Each new row is followed by what is left after taking away its nearest point in the smallest flat space through zero that holds the last named rows.
In the rows, zero is written as 128.

K587, 5 rows:
[[ 76 132 103 115  70  85 131 150 151 124 138  98 144 135 124  88 151]
 [123 127 124 135  79 147 116 105 145 128 136 104  81 150  78  90 145]
 [121  96  78 176 128 156  77 125 161 140 144 122 122 111 157 106 158]
 [139 159 105 148 119 162 157 147 126 154 105  84 109  90 140 128 120]
 [134 118 114 128 112 126 156 126 143 105 155  95 115 171 129  85 117]]
New rows:
[135 155 116 102 133 164 124  90 133 130 155  96 166 109 102 110 137] | [133 151 120  98 142 155 122  92 130 127 156 107 178 110 110 117 136]
[139 121  97 109 132 167 118  93 133 136 169 153  91 141 106  85 129] | [123 141 100  93 137 141 136 119 120 144 152 155 123 115 126 107 124]
[100 158 107 124 156  89 127  96 124  93 151  89 172 129 156  93 114] | [113 167 123 131 155 118 108  77 115 109 134 101 144 113 126 110 120]
[169  99 108 111 108 104 150 154 150 131 168  96 160 142 167 169 115] | [168 106 124 112  92 120 124 135 146 145 154 109 135 131 128 179 130]
[172 148 135 129 157 164  92 110 166 160 153 119 169 100 130 145  96] | [151 154 140 109 127 137 104 114 170 150 159 108 172 118 113 127 100]
[122  99 112 114 112  99 123  85 118 125  92  97 142 127 166 151 110] | [129  99 117 117 108 110 119  75 118 126  91  97 127 131 152 149 111]

K312, 5 rows:
[[141 147 167  92 189 133 120 118 123 181 131 122  67  67 111 138 124]
 [137 218 149 184 123 173 122  98  82 166  70 136 154 107 113 175 115]
 [177  71 144 164 100 140 145  76 100 122 104 144 149 126 117 160 105]
 [149 145 125 184 137 117 141 137 134 126 129 132 131 103 107 181  73]
 [133 211  95 126  82  83  60 122  87 182 138 133  59  65 144 146 135]]
New rows:
[143 137 101  99 152 122 130 109 117 119 104 137  94 139 126 105 135] | [145 140  96 120 149 122 138 115 122 109 103 138 107 144 122 117 121]
[136 128 142 135 124  83 145 140 170 139  77 135 114 114 125 134  86] | [126 130 142 119 112  94 139 132 161 140  68 135 122 129 135 114 111]
[160 149  99 123 141 161 107 119 136 114 115  89 161 155 120 157 106] | [163 135  97 100 140 148  97 117 136 120 128  88 138 145 125 146 115]
[116 192 123 153 168 157 122 121 160 126 149 151 128 117 123 122 142] | [137 139 118 147 141 144 121  99 151 116 155 158 125 122 129 117 145]
[ 80 135 179 169 144 149 125 123 155 119 127 154 126 192 116 145 127] | [ 93 124 169 155 124 124 104 112 144 132 141 157  93 170 123 144 131]

K35, 5 rows:
[[ 95 140 141 177 135 115 143 190  87  96 104 127 161  49  95 124 102]
 [134 120 181 182 102  83 108 160 122 141 115 155 143  73 125 158 126]
 [163 147 130 154 106 136 111 170  97 182  85  76  97 143 184 201  92]
 [138 116 139 196 164 124 166 173 114 167 110  89 121  92 128 139  95]
 [ 82 113 146 170 143 100  85 198  94 146 137 104 127 140 131 180 115]]
New rows:
[155 114 111  89  86 156 109 138 134 136  99 166 102 142 153  95 172] | [132 100 116 124 117 147 120 171 123 142 105 150 107 127 137  94 161]
[143  85 158 143 147 167 154 172 138 147 170 148 111 111  95 118 132] | [147 109 146 112 116 179 133 168 125 131 155 149 110 123 111 133 131]
[133 160 118 100 131  98 121 131 108 147 171 110 160 100 166 151  86] | [133 151 119  99 141  96 130 117 121 146 182 118 162 100 157 135  94]
[105 116 139 163 144 109 160 118 163 145 110 130 140 156 165 119 141] | [ 97 135 130 146 126 117 150 124 146 121  98 133 148 149 165 122 137]
[128 128 160 146  89 148 145 141 102  86 120 123  97 116 153 125  90] | [120 109 161 141 106 143 143 127 119  93 144 128  93 139 147 115 104]

K527, 5 rows:
[[ 89  95 110 117 143 119 168 108 116 141 105 109  64 123 135 174 172]
 [124 147 151 111 176 139 131  82 142 109 114  55 116 124 159 162  90]
 [121 190  79 158 135 118 154  94  84 137 169 110  65 162 168 157 144]
 [188 125 144  72 106 145 153  70  88 132 108 125  84 102 106 146 129]
 [ 80 139 117  83 161 136 182 124 119 118  99  89  38  98  98 104 135]]
New rows:
[143  98 145 166 102 122  90 103 129 168  84 115 137 104 126 100 115] | [127 120 128 173 111 119 102 104 121 167  94 106 113 111 131  95 118]
[161 110 143 149 164 170 131 171 105  89 118 121 102 142 120 149 159] | [166 119 144 153 163 171 125 174 106  87 124 123 110 145 121 142 152]
[110 188 159 145 158 196 113 114 112 108 124  99 117 138 150 175  97] | [107 149 153 142 127 190 116 145 109 122 115 147 122 129 119 158 130]
[199 138  98 148  99  82 149  98 102 155 126 126 125 160 141 147  99] | [152 117 107 139 123  82 153 134 135 145 103 114 128 143 122 120  96]
[134 131 143  75 117 156 137 138 105  98 127 139 110 181 128 140 132] | [119 127 142  89 124 152 129 151 118  97 129 138 125 187 135 140 131]
[ 70 105 139 124 148 133 171 155 153 179 128 123 148 112 181 121 144] | [120 132 144 110 127 143 167 132 129 178 140 133 148 110 173 111 128]

K65, 5 rows:
[[135 128 166 147 133 125 133 117 137 166 143 164  97 145  47  93 125]
 [136 103 138 114 103 137  84  74 119 161 161 158 140 162  96 145 101]
 [136 106 130 106 135  94  97 140 142 108 126 117  89 124 103  97  86]
 [ 85 117 107 133 143 193 193 135 105 178 126 162  79 135 122 166 110]
 [147 123  96 148 121 131 143 148 144 120 145 121 178 136  94  91 125]]
New rows:
[ 78 135  64 126 133 121 140 132 112 149 138 192 122 118  64 158 124] | [ 91 151  83 120 131  87 112 131 118 118 125 169 134 103  95 153 146]
[137 156 152 165  96 146 105 130  95 140 109 132 134 167 146 137 141] | [136 142 132 157 103 141 109 152 102 128 106 122 118 162 136 120 115]
[127 121 144 174 121 150 149  99 134 129 105 139 127 147 155 125 111] | [133 116 141 168 121 136 138 105 140 116 104 130 125 144 152 113 101]
[138 130 140 136 125 102 129 131 168 121 122 137 128 132 130 149 116] | [134 128 132 138 125 113 139 132 165 127 124 140 131 134 131 154 115]
[122 160 150 140  96 132  98  97 102 102 145 129 147 113 113 129 177] | [108 139 119 129 107 143 117 122 103  99 141 125 117 109 107 124 140]

K557, 5 rows:
[[102 130 179 119 105  92 168 110 127 116 143 171 134 147 137 141 158]
 [ 79 119 149  65 145 195 123  75 159 119 135 166 164 147 134  91 177]
 [ 94 133 105  91  94 108 166  79 128 131 171 151 191 124 143 147 133]
 [146 110 166 127 144 119 158 135 134 112 174  94 173 115 175 170 139]
 [ 74 180 105  95 126 128 123 116 126 201 110 136 142 130 128  95  66]]
New rows:
[132 163  94 137 163 133 155 114 138 100 141 159 125  87 140 102  92] | [136 158 116 143 167 130 159 120 139  90 140 163 116  92 142 105 105]
[ 95 111  89 121 166 126 124 144 161  84  74  75 145 175 117 118 202] | [ 83 134  93 126 152  87 144 151 149 111  79  75 150 173 126 130 171]
[120 142 120  99 117 104 191 136  89  96 116 139 133 160  76 138 109] | [131 134 127  95 148 139 173 147 100  97 115 113 138 154  88 131 108]
[141 119 175 132 131 167  96 123 131 119 110 157 130 110  85 139  83] | [141 119 165 130 118 151 110 115 127 118 126 156 148 104  91 154  80]

K500, 5 rows:
[[120 132 132 197 154  94  70 193 133 124 111 160 145 130 104 139  87]
 [ 84 102  91 176 134  97 126 173 147 130 116 126 142  87 131 143 100]
 [ 74 108 110 127 160  58 144 128 145  57 140  74 170 116 152 177 146]
 [ 87 107 138 141  95  83 120 103 131 102 175 114 127 142 135 114 161]
 [101 160  96 113 160 126 117 184 141  96 182 118 134  96 146  87 105]]
New rows:
[132 113 154 123 153 163  94 125 124 103 109 124 102 126 105 168 158] | [113 108 137 127 140 164  99 135 130 109 128 123  94 107 112 147 155]
[165 159 169 122 136  94 144 130 117 135 166 134  92  86 162 155 108] | [159 147 168 135 127  88 145 127 118 142 158 136  91  84 160 161 109]
[146 108 119  91 163 103  87 160  89 113  88 151 172  98 132 110  97] | [136  90 125  86 125 103 101 125  87 124 104 147 157 104 136  96 122]
[168 122 142  85 153 164  94 106  94 101 162 116 116 148 171  86 128] | [143  85 124 132 142 140  99 118 104 119 127 119 124 126 166 117 115]
[168  96 102 145  90 123 146 131 118 105 153 141  99 146 172 111 138] | [178 104 102 146 115 122 142 145 118  97 135 140 111 146 169 129 126]
[170 152 168 144 134 123 153 147 152 116 140 119  87 114 166 101  88] | [161 133 171 154 125 107 160 131 153 115 129 112  92 118 166 120  98]

K499 (5 x 17):
[[172  46 117  74 159 167 138 171 137 126 161 109 149 131 152 101 153]
 [147 108 106  95 115 156 108  91 203 119 154 197 137 125 130  93 122]
 [160  62 146  79  96 157 124  81 116 103 165  68 143 118 157 144 118]
 [153  89 140 108 132 116 184 106 126 115 197 102 156 118 115  51 109]
 [178 112 112  36 100 161 107 120  70 128 166 184 160 189 119  92 166]]
New rows:
[103 148 107 155 159 153 136  87 136 163 151 144 111  88 144  87 105] | [112 139 108 135 155 166 122 102  99 165 142 129 113 104 154 112 123]
[119 110 132 171 169 154 156 136 120 155 171 137 172 126 121 125 164] | [114 122 135 169 144 159 134 106 120 149 161 141 166 127 126 152 158]
[101 152  86 169 109 102 110 152 152  91 104 153 142  92  87 114 117] | [123 118  92 135 101 119 108 152 120  85 119 123 153 101 100 122 127]
[111 125 130  92 144 161 160 125 104 123  95 170 111  97  91 170 167] | [110 118 137 100 144 152 178 110 114 117 111 154 114  84  88 154 152]

K855:
[[155 163 102 106 123 127  91 139 115 120 129 127 143 156 137 110 158]
 [169 127 115  85 111 145 120 144 179 142 103  87 129 145 119  96 135]
 [157 108 111 131  90 124  75 163 118 141 119  53 136 159 112 142 138]
 [137 135 111 107 153  98 103 150 181 133 122 109 103 133 118 134 148]
 [136 153  83 116  92 186 184 122 143 118 122 141 108 181 151 136 110]]
New rows:
[152  85 119 127 142 129 165 114  95  86 147 105 149 163 133 134 167] | [149  83 125 120 158 118 167 114 118  89 144 108 141 150 129 130 169]
[137 168 145 117 103 132 118 167 120 134 113 136 115 152 157 117 129] | [123 149 163 128 112 122 126 163 125 139 114 136 110 131 150 124 119]
[ 89 132 128 150 114 104 134 121 111 128 150 150 116 162  78 165 171] | [110 127 141 124 106 122 143 115 131 137 134 141 131 153  74 128 168]
[151 141 102 109 163 159 106 133 125 147 119 198 153 118 158 110 122] | [142 107 106 131 149 153 103 147 130 158 116 159 139 118 143 141 107]
[ 90 132 151 174 114 113 124 115 107 121  98 192 110 127 125 120 111] | [116 131 138 151 102 117 107 132 135 130  84 158 109 143 118 108 120]
[ 94 184 163 105 137 135  74 138 130  77 135 141 128  95 173 129 102] | [ 99 162 160 108 114 152  87 145 143  86 125 111 120 105 166 139  85]

K367, 5 rows:
[[128 121 126 174 142 116 131  79 131 136 148  83 146 147 174 132 130]
 [121 140 132  91 146  85 131 109 133 122  96 127 145 149 125 172 135]
 [ 87  88 115 104 134 106 115 145 108 195 169 122 124  95 143 138 124]
 [157 112 151 124 131 160 122 118 157  89 113  76 144 125 131 142 120]
 [155 110 112  88 100 146 110 145 151 112 122 112 152 162 118 147 142]]
New rows:
[124  72 123 148 125 106 143  98 147 162 126 144 114 176 101 120 122] | [129  72 140 142 130 120 145 106 152 147 114 140 107 156  89 119 113]
[120 120 137 116  68 127 113  98 111 155 127 148 116 134 169 115 105] | [127 125 152 109  76 131 116  96 118 136 109 142 116 127 160 122 100]
[129 113 122  97 156 140 110 110 121 159 144 171  99  91 173 174 133] | [154 127 121 116 143 160 113 104 132 129 134 171 103 114 170 162 138]
[124 168 108 127 115  72 110 132 116 107 120 154 155 164 128 170 137] | [126 142 127 145 117 113 105 147 119 108 141 128 141 117 131 148 118]
[166 119 146 105 135 106 127 130 123 154 134 119  97  94 135  60 127] | [175 126 139  97 132  94 126 118 131 144 122 115 112 123 138  75 137]

K231 (5 x 17):
[[185 160 124 108 142 118 161  79 147 156  50 134  95 109 153 152 107]
 [206 125 147  74 166  90  97 117 126 137  37 136 166 119 131 110 194]
 [188 147 135 154 131  80 161  68 164 100  75  97 174 103 155 148 148]
 [154 143 115 115 121 165 143  93 185 175  36 144 152  61 156 122 111]
 [168 156 139 163 148  79 126 120 175 120  88 154 151 152 139  98 145]]
New rows:
[191 119 165 106 121 101 135 147 159 119  69 119 110 138 118 146  96] | [150 102 160 119 104 124 127 167 154 111 112 112 124 133 109 140  92]
[122 138 149 114 123 117 104 132 113 151 171  92 118 156 104  85 142] | [132 148 143 120 117 124 122 109 134 160 145  89 123 132 118  93 129]
[138 129 104 137 145 147 107 115  56 116  98 149 128 158 111 125 138] | [127 134  99 162 132 155 119 106  80 113 101 145 143 144 119 125 125]
[123  82 136 130 153 148 114  86  94 142 142 110  90  71  78 118 195] | [124 107 134 169 154 134 127  83 130 143 139 132  81  89  87 104 174]

K844, 5 rows:
[[166 134 112 137 130 171 141 123  92  95 135 220 122 107 176 108 137]
 [145 146 185 111  88 132 213 151 106 149 180 111 162 137 141 139 131]
 [155 171 132 127  92 153 167 120 102 120  96 153 116  82 129 114 124]
 [ 84 141 129 132 133 156 167 121  81  69  99 154 108 131 108  69 159]
 [123 142 100 132  58 124 146 148 100 138 173 160 185 143 126 126 136]]
New rows:
[103 141 145 132 145 148 151 145 107 128 114 133 132 133  92 131 114] | [119 134 133 135 147 145 129 145 118 139 122 144 137 131 105 145 106]
[114 135 106 135 124 119 124 135 133 114 119 141 114 105 137 179 118] | [103 131 120 132 128 120 141 139 127 108 129 134 117 117 135 173 125]
[138 142 172 125 148 107 110 121 137 164 192 138 154 103 164  64 103] | [117 152 156 129 142 105 100 113 134 153 161 131 144  95 139  49 106]
[122 136 159 126 121 118 183 118 158 110  94 170 116 116 116 109 143] | [122 120 141 129 121 102 150 123 176 127 113 166 132 131 119 127 137]
[111 167 125 136 128  96 143 160 129 125  98  89 123 150  80 140 130] | [141 154 120 140 145 112 135 160 125 119 118 134 123 148 119 145 130]
[128 136 123  93 152 161 125 156 134 128 147 109 142 128  99 127 104] | [132 139 115  96 149 166 122 154 130 123 142 123 140 122 102 123 104]

K349 (5 x 17):
[[105 151 145 137 126  71 111 146 140 103 131 125  96  81 131 127 184]
 [170 140 126 156  96 170 101 117 104 102 169  77  89 121 128 184 134]
 [111 156 107 182 147 168 106 133 128 125 143 114 118 124 143 108 160]
 [111 127 127 134 137 108 127 122 117 128  64 130 133 159 156 107 136]
 [144 122 128 163 113 132 107 103 125 164 118  82 122 152 135 110 101]]
New rows:
[114  83  99 181 150 158 165 148 126 118 155 151 130 150 100 135 137] | [120  77 118 174 131 112 158 141 125 119 134 134 115 147 103 140 137]
[125 148 179 142 132 107  87 133 152 145 127 134 113 113 142 129 124] | [131 143 169 130 138 138 100 133 142 136 125 149 126 130 144 141 113]
[145 184 128  83 136 118 163 182 133 157 131 149 135  76 126 113 129] | [161 184 123 107 125 136 148 165 114 160 109 117 125 105 143 120 120]
[151 121 150 103 115 107 192 119 151 114 120 139 117 109 119 123 114] | [145 135 136 139 124 136 177 116 145 115 120 124 111 118 133 112 127]
[126 112 129 128 167 126  77 114  65 157 135 128 118 121 130 120 135] | [127 108 132 111 167 122  86 118  67 152 139 140 122 116 124 127 133]
[129 176 121 192 168 146 145 144 126 124 158 121 140 124 124 144 135] | [138 156 138 159 153 107 156 136 123 129 129 124 144 134 121 152 114]
